The same things were measured in two ways. Each way mixes the same 10 hidden numbers, adds some noise and spreads widely along 6 directions of its own, which tell nothing about the thing.
Some things both ways: the first way, then the second way.
[  8   0  18  10 -14   1 -19 -19  -4   2  20  13 -26  11   4  -9  -3 -22
  10 -11   3  18  12  -7  11  11  20  11]
[ 44   3 -11 -17  15  -6  30  23  -3 -43  -6  30   6  13  -4  25  35   1
  16   4 -10 -71]

[ -1  32  -6  29 -15 -70  13  12  15   2   8  25  10   3 -16  -7  52 -30
  23  21  64 -44  10 -29   8 -42 -23  51]
[  0 -49  19  36 -30  -1   0  15 -11   0  40 -12  16 -47  15  25   2  16
  11 -28   7  -7]

[ -4 -27  19  -4 -17   7  11   0 -16  12  -2 -11 -11 -12  -1  -8   6  -3
  22 -18  -9  -7  -2  20   6   6  28 -11]
[ -4  20  -1 -22 -19 -28 -15 -15  19   7   5   1 -45   5   8  18  35 -14
   0  21  11  -4]

[  9  -8  10  -7   0  -6  25  26  -1   2  -9  -1  12 -18 -10  -7  11 -27
  17   4   0 -12  -9  17  -7 -44   1  17]
[ 21  29 -30  19  12 -17  -9 -31  40 -24  22  12   2 -20  26 -24 -51   4
 -58 -24 -14  39]

[-16   6 -43  14   3  35  -8 -16  45  -6 -12  -6  27  29   5  -1  -1 -35
 -30 -15 -23 -23   2 -54 -31  52 -17 -17]
[ 23   5  -2 -36 -38   4  -3  -3   2  26  28  -6   0 -28  15 -10 -11  31
 -37 -46  82  47]

[ -8   6   4  -5  13  -7  12 -18 -21 -31  35   8  -2 -11  -2  14  -5  41
  22 -21 -35  28 -13   6   6 -30  -2 -51]
[  5  11  10   2  12  22   5  32   2  -1  18   1  33 -13  44  29 -15 -10
   2 -25 -10   4]

[ -3   6   4  29   7 -32  16  17   2 -31  26  -4   2  26  -2 -10  35   9
   7 -11  -8 -28   1 -14   9  -4  -8   5]
[  0  22   8 -33  26  -1 -17   6   7  13  19 -10 -10  36  46 -11 -16 -59
  19  34 -64  -9]

[-13  37  16  -1  -3   3  -2 -57 -23  -4 -14  18 -21  -1   1  31 -23   6
  23  -4  19  26  13  -1  -6 -35  11 -24]
[ 28  39 -26 -20  19  10  22  -5  41 -20  27  15  37  -7  61  -5 -47  -8
 -47 -26 -24  29]

[ -9 -14  -7   3  10 -21  34   4   4 -21 -25  -2  25  14  -8   7  15  16
  -5 -17 -15 -28  10  -9  -3 -22 -14 -12]
[ -2  45  -7   5  11  31  -2   0  36  15 -14 -19  26  -7  14 -26 -45  -6
 -34  -9 -20  33]

[ 14 -29  22 -21   7   1  -3   6   5 -44   2  -7  10  -3   3 -21 -23  10
 -19 -14 -44  19  -4   8  13   7  -1 -12]
[ 59 -10   7  -3   5   0 -12   9   1 -13  24   0  -7  12   2  27  43  -4
   8 -15 -25 -56]

[ 12  21 -28   9 -14  23 -17 -10  35 -20  19  16   4   7  23 -23  10 -35
  -3   4  -6 -29   7 -32 -35  -1   6 -23]
[ 37   6 -28  -6   2 -28  -6 -12  19 -37  11  21 -38  13   6  -1  10 -13
  -9  15 -47  -8]

[  5  53 -13  -3   6  -6  -5 -32   1 -10   0  39   2  -8  -6   2  -6 -33
  30   9  35   8  13  -7 -12 -64 -22  21]
[ 20  43 -27 -13  32  -6  -2  -9  42 -23 -22  17 -24  21 -10  -2 -10 -28
 -21  28 -40  37]

[  9 -36  35 -33   5 -14  12   4 -35 -12  10  -7   0 -38  -6   3  -9  12
   6   5  -3  33  -7  31  27 -34  -1   8]
[-38 -10 -11  37   1   8 -16   2  15  15  16  -9  -8 -20 -37 -10 -16 -12
  -8   9  -4  64]

[  4 -14 -14 -35  16  18  10 -38 -31   1   1  12 -11 -20  10 -11 -13 -12
   9 -26  -4  16  20  17  22  27  -6  21]
[ 41  21  -7 -37   4  13  25  22  53 -49 -73  53 -44  32 -69  -4  15  -5
 -12  21   1   5]

[  8 -29  22   4 -12 -20   4  -5  -7 -20   2   7  10  -5 -18 -12  -4 -16
  21 -36 -21  26  19  -1  21 -18   5   9]
[ 69   9 -11 -21 -21   0 -12   3  15 -12  42   5 -14   9  25  45  65 -19
 -15 -21 -28 -55]

[ 11 -32   7 -23 -13   2 -11  15 -23  20  30  -2   3 -32   1 -18  -1  15
  12  -4 -10   5  -7  36  13   9  19 -19]
[  0  74  -5 -41  43   2  71  -8   6 -30 -75  44 -14  18  20  -8  -7   0
 -10  34 -13   2]

[ 12 -13   4 -15  -7  14 -16  12  10 -16   5  -7   9  -4   6 -33  -7 -13
  -4   2  -9 -17  -4  10  -5  10   3   1]
[  3 -21 -23   9 -23 -10  -4 -23  28  -5  27   0 -17 -19 -19 -18  -5  13
 -23  -1   5  42]

[  0  26  19  14 -11  -9 -25 -14   0 -14  16  12  12   7 -10   6 -17   1
   8  -3  -6  19   5  -4  -6 -25  11 -36]
[ 34  19 -45 -11  -9 -24 -28   6 -11 -18  41  -2  -2  10  34  18  18 -10
  -5  -7 -34 -11]

[ -6  42 -24   8 -14 -18 -12  -6  13  48 -22  18  11 -14   0  40   2   0
  -8  49  60 -10   9 -17 -35 -45  -6 -13]
[ 22  12 -29 -30 -41 -51 -16 -13 -44  -1   5   9 -45   4  16  19  47  38
  -3  -4  46  13]

[ 31  26 -24 -16   1  11  11  13  36 -45   6  22  -5 -23  21 -43  -6 -13
  19  -4 -39 -17 -21   8 -40 -42   6 -24]
[ 15  -2   5  18   1  -6 -16 -35  28   0  28  -3 -25 -10  18  12  10 -16
 -32  -8 -36  29]

[  7  14 -15  16 -12  -4 -28  -1   3 -15  21   4  16  -7   4  -7  -5   0
   3  -3   3  18  24 -14 -12 -11  -5 -12]
[  0  45 -33 -35   8  19  34   1   7 -24 -34  29 -10  31 -13 -18  13  11
 -10  20 -24  11]

[ -1  -1  -6   2   6  -1  -3  -8   6  13 -10   8 -11  26  -5   2  -5   0
  -6  -7   4  -7   6  -7   5  16  -5  19]
[-53  17 -23 -22  -4  11 -26   1  10  47 -20 -30 -29  11 -67 -34  -1 -21
   1  44  30  85]

[ -5  17   6   3   9 -28   4 -30 -35   6   1  22   1   8  -8  21  16  -8
  16   9  58  -2  40  -5  21 -40 -19  36]
[-43 -17  28  25   8  25   2  12  -5  32  -4 -29   9 -14 -22  -7   7 -27
  26  28 -20 -13]

[  9 -47  15 -21 -17  20  -9  -1  -6   3  11 -13  -6 -27  12   0 -11 -15
 -10   3 -12  28  -1   1   3   9  14  -6]
[-41  -6   0  37  13  -4  -4   4 -15 -13 -36   4 -18   4 -55  14  39   6
  32  39 -18 -21]

[ 19  10 -13 -25  23  15   5 -10  -2 -19  -5  15  17  -6  12 -13 -21   5
 -16 -12 -29   0  12  14  -7   1  -4 -24]
[  5 -45  25  61 -12  27  -6  -8  -7   5  18 -20  40 -38 -14 -18 -27   7
 -29 -43 -24 -19]

[ 15  -5  -1  -5  -7 -15  23  38   1 -11  24   1   2 -26   5 -45  28   6
  30 -11 -25 -40 -22  32  -5  -9  18 -15]
[-43  -4  26  39 -15   5  14  -9  14   5  -9  -1   3 -44   0  -6 -24  13
 -11  -6   6  21]

[ -5  36 -40   7  13  33 -19 -26  32   2   7  26  -1  26  -7   9 -19 -28
   2  -8 -11  12  -5 -32 -29 -11 -21  -4]
[-17   4   3   0  10   6 -18  15 -23  34 -14 -25  14  -3 -32  20  30  -2
  20   8  50   5]

Other things, the second way, with their names:
<398>: [  3 -17 -26  20  -1  17 -21  -4  17 -10  27 -13  38  -2 -10 -26 -33  15
 -27 -21 -25  12]
<300>: [  6  43 -47 -47  -1 -21   4 -35  31 -17  15  27 -47  28   8 -11  11   0
 -29  29 -10  48]
<298>: [ -4 -19  -9  24  -7   7  -3 -19   8   3  27 -18  48 -17  13 -44 -53  31
 -23 -26  -5 -16]
<431>: [-52  20 -15  26  10  33  31 -22  31  17 -38 -23  35 -17 -11  -9 -12  13
 -17  25 -21  57]
<386>: [-49 -41  24  40   1  18  -2   8 -15   3  -1   0  40 -23 -20   0 -24  20
   7 -17  16   8]
<453>: [ 41  45 -64  24  31 -10  23   0  35 -62 -31  30  27  -6 -17 -20 -41  29
 -35  -8 -24  10]
<143>: [ 27  -5 -14 -38 -21 -23 -47 -13  32   0  -6  -5 -50  47 -16   7  19 -25
   1  28 -29  37]
<197>: [  1 -11   0 -21 -30   1   7  10 -13  15   8  -3 -10 -10 -12   1  23  33
   3 -11  49  12]
<351>: [ 59  59 -37 -41 -30 -38 -24  10  21 -41 -11  42 -67  18 -15  -8  12   1
 -29  -5  15 -14]
<124>: [ -5   4  -6 -25 -15  -2  35   5 -13  30   4  -3  -3 -43  11  31  24  12
  -7  -2  71  65]
<310>: [-39  67  -9 -29   4 -20  -6   6  -4  34 -36  -3 -46   1  -6 -20   0   6
  10  37  62  51]
<340>: [-28 -17  46  11   0   0 -11  -2   6  45   9 -31 -16 -26   1  32  20 -22
  19  10  41  15]
<311>: [ 52  -5 -21 -22 -18 -35  -1  -8   1 -18  59  16  -8 -14  36  -6  -6  16
 -24 -38  31 -19]
<184>: [  7   2 -14   5   7  -7  20  -9  21 -37   5  27  46 -16  27 -12 -53  34
 -28 -32  19  -9]
<308>: [-25  22 -23  26 -18 -32 -36   9  -1 -49 -47  27 -24  21 -23  21   6  21
  10  14 -30   7]
<368>: [ 38  -7   8  -3  -2 -27  17   2 -13 -37  22  27  20 -12  42  24   1  20
   4 -28  12 -71]
<155>: [ -7  12 -10   5   2  11  34  -2 -23  18  11  -7  26 -44  10 -15 -11  30
 -24 -21  47  30]
<388>: [-18  14 -40 -23 -31 -15 -37  -3  -2   6   6  -4 -31  28 -40 -19  20  22
   0  22  20  31]
<17>: [ 26 -23 -10   3 -28 -28 -45 -16  24   9   6 -26 -37   5 -26  20  31 -23
  -4  17 -10  11]
<220>: [ 28  39 -25   3  31  -6  19   7  10 -43 -21  20  29   8  23   4 -20  24
  -5  -7 -19 -29]
<400>: [ -3 -31  47  20  -6 -10   7   8 -39  14  19  -7  11 -34  23  32  20  16
  18 -27  38 -49]
<403>: [ -9  20  35   1   7  20  31  -3  -7  42 -17 -12  -5 -37  -4   3  12   0
 -13 -13  51   0]
<228>: [-13   2 -21 -10 -12   4 -13   1   2  31  39 -20 -20  -9 -14 -16  10 -25
 -12   9   1  44]
<153>: [-18 -29  13  17   7 -26 -44  -3   3  16  -9 -23 -33  15 -47  13  22 -33
  37  44 -10  -8]
<350>: [-18  -9  17   0  13  16  15   8 -21  24  -1 -15  17 -11 -18  17  33   3
  17   5  39 -28]
<193>: [ 31 -22 -36  -6 -32 -13 -25 -13  12 -20  64   5  21 -12  44   3 -33  11
 -50 -48 -12  47]
<40>: [-21 -23   4  28  -8  -7 -28  -5  -7   5  21 -16  -2  -7  -4  13  12   0
  13   5 -14 -14]
<406>: [  0  16 -25  32  17  14   6   2  26 -28 -26   2  44  -6  -6 -13 -40  19
 -17  -5 -30  13]
<144>: [ -5  40  -3   4  13  21  32   0  27 -16 -62  22  -2  -4 -39 -27 -17  14
 -24   5   3  10]
<141>: [-26   0  -5   5  21   4  -7   4   4  -8 -32   4 -12  22 -54   9  31  -3
  31  42 -11 -12]
<216>: [-42  -4  17  57  50   6 -16   8   0  16 -41 -30  34  -7 -47  -8 -29 -23
  24  25 -15 -10]
<176>: [-72  -7  18  11   4  26  13   8   5  22 -24  -8  -4  -3 -21 -14 -14 -12
  20  39 -16  44]
<226>: [ 32 -15 -27  19   8 -14  17 -13  27 -58  -4  32  43 -11  13 -15 -55  37
 -28 -33 -12 -10]
<365>: [-53  -9  14  41  19  27  22   5  15   4 -39  -4  18 -18 -30 -39 -51  -4
  -2  20 -30  42]
<422>: [  5  26 -30   1  38  12  15  23  45 -46 -51  36  35  13 -41  -6 -38  31
  -2   3  19  15]
<319>: [  6 -11 -12  -8 -48 -17 -23 -32  -4  23  46 -24 -28 -13  30   8  26  -1
 -32  -9 -13  24]

Some of these things the first way, each followed by its name:
[-16  -2   1   6  -4  14  -3   8 -13  20   4 -18   4  -8 -13   2   3 -25
  16  -1  11   6  -6   5   1   8  -2  19] -> <184>
[ -9  -4   4  19 -17   0   6  19  29  15  -2 -10   0  19  -3 -10  23 -22
  -5   1  -5 -43 -21 -16 -13  23  17 -10] -> <310>
[ -4  22  13  13 -10  21 -18 -18   8   6   0   0  -9  18   7   1  -6 -36
 -12   6  10  -5   6 -18  -9  26  18  -3] -> <311>
[ -6 -52  -2   9  -3   0  20  20  26 -18 -24 -29   6  16   5  14   6   7
 -34  -5 -28  -1   1 -33 -10  12  -8   3] -> <398>
[  6  13  14  10 -19 -16 -26  -4  18  14  -2  14  10   7 -10  -2  -5 -30
 -11  18  26  -4   6 -16  -2  -2   4  10] -> <155>
[ 22  24  -5 -12   5  12   1  -8  -5  -2   6  21 -14  -8  12 -33 -15  -2
  15 -21 -30  -8   1  31  -5  12  26 -20] -> <144>
[ -5  16  -7  25  -4   8 -27  23  22 -22   8 -19  28  15  -9 -24  -7 -16
  -4  -5 -15  -2  -4 -14 -14  18 -11   1] -> <388>
[ -1 -12   2 -25  23  29   1  -7  -5   1   0   5  -2  10  -7   1 -18 -13
  -2  -5 -20   8 -13  12   1  -5  -8   5] -> <216>
[ -5  -1  -3  20 -13 -25  15  19  25   7 -16   2   2   7  -9  15  22 -14
   3  15  18 -18  -6 -26 -17 -37  -8  17] -> <220>
[-14 -26   7 -11   3  18   6  -1   5  -7  -6 -20 -13  -1  -9   1 -12 -12
   3  -8 -18  23 -26  -7   6  14 -12  22] -> <422>
[ -6   3  40 -23 -12 -16   3 -43 -42   7 -12   0 -36 -21  16  17 -19  41
  -2   8  21  15   5  25  28  22  27 -22] -> <176>
[ -4 -26 -16 -32  15  58 -22 -21 -24 -17  20 -15   9 -18  13  18 -28   7
  -7   3 -15  47  10   1 -10 -17 -18 -22] -> <141>
[ -1   6  -2  -9  -5   9   8   4   8  17 -14  -4 -22  -4   9  -3  -5   7
  -1   9  -5 -14 -20  11 -14  10  15  -7] -> <226>
[ -1 -27   3   1 -12  -3   2  29  22 -13   8 -23  10  -9  -5 -23  -6  14
  -8 -23 -52   7 -28  -1  -2  35   9 -24] -> <193>
[-13  -5 -34  22 -15 -27  22  32   7  25   9  -7  42 -39 -22  14  43 -37
  21  10  32  -5   0 -26 -14 -41 -29  22] -> <308>
[  4 -31  -2   4   2 -13   2   6  -5 -10  16   2  16   7  -3  11  18  -3
  -6   2   9   3  23 -18   8 -26 -17  12] -> <228>
[-11 -59 -11 -29   9  22  30   4  -1   0   4 -12   3  -8  -1   1  18  -8
   5 -11 -21 -17 -17  -2   1  -2 -14   2] -> <340>
[ -8   1  -4  -9  -4   5   0 -32   0  -6 -13  -2   7   0  14   6   3 -22
 -24  13  26 -15  19 -26   3  26 -10   6] -> <365>
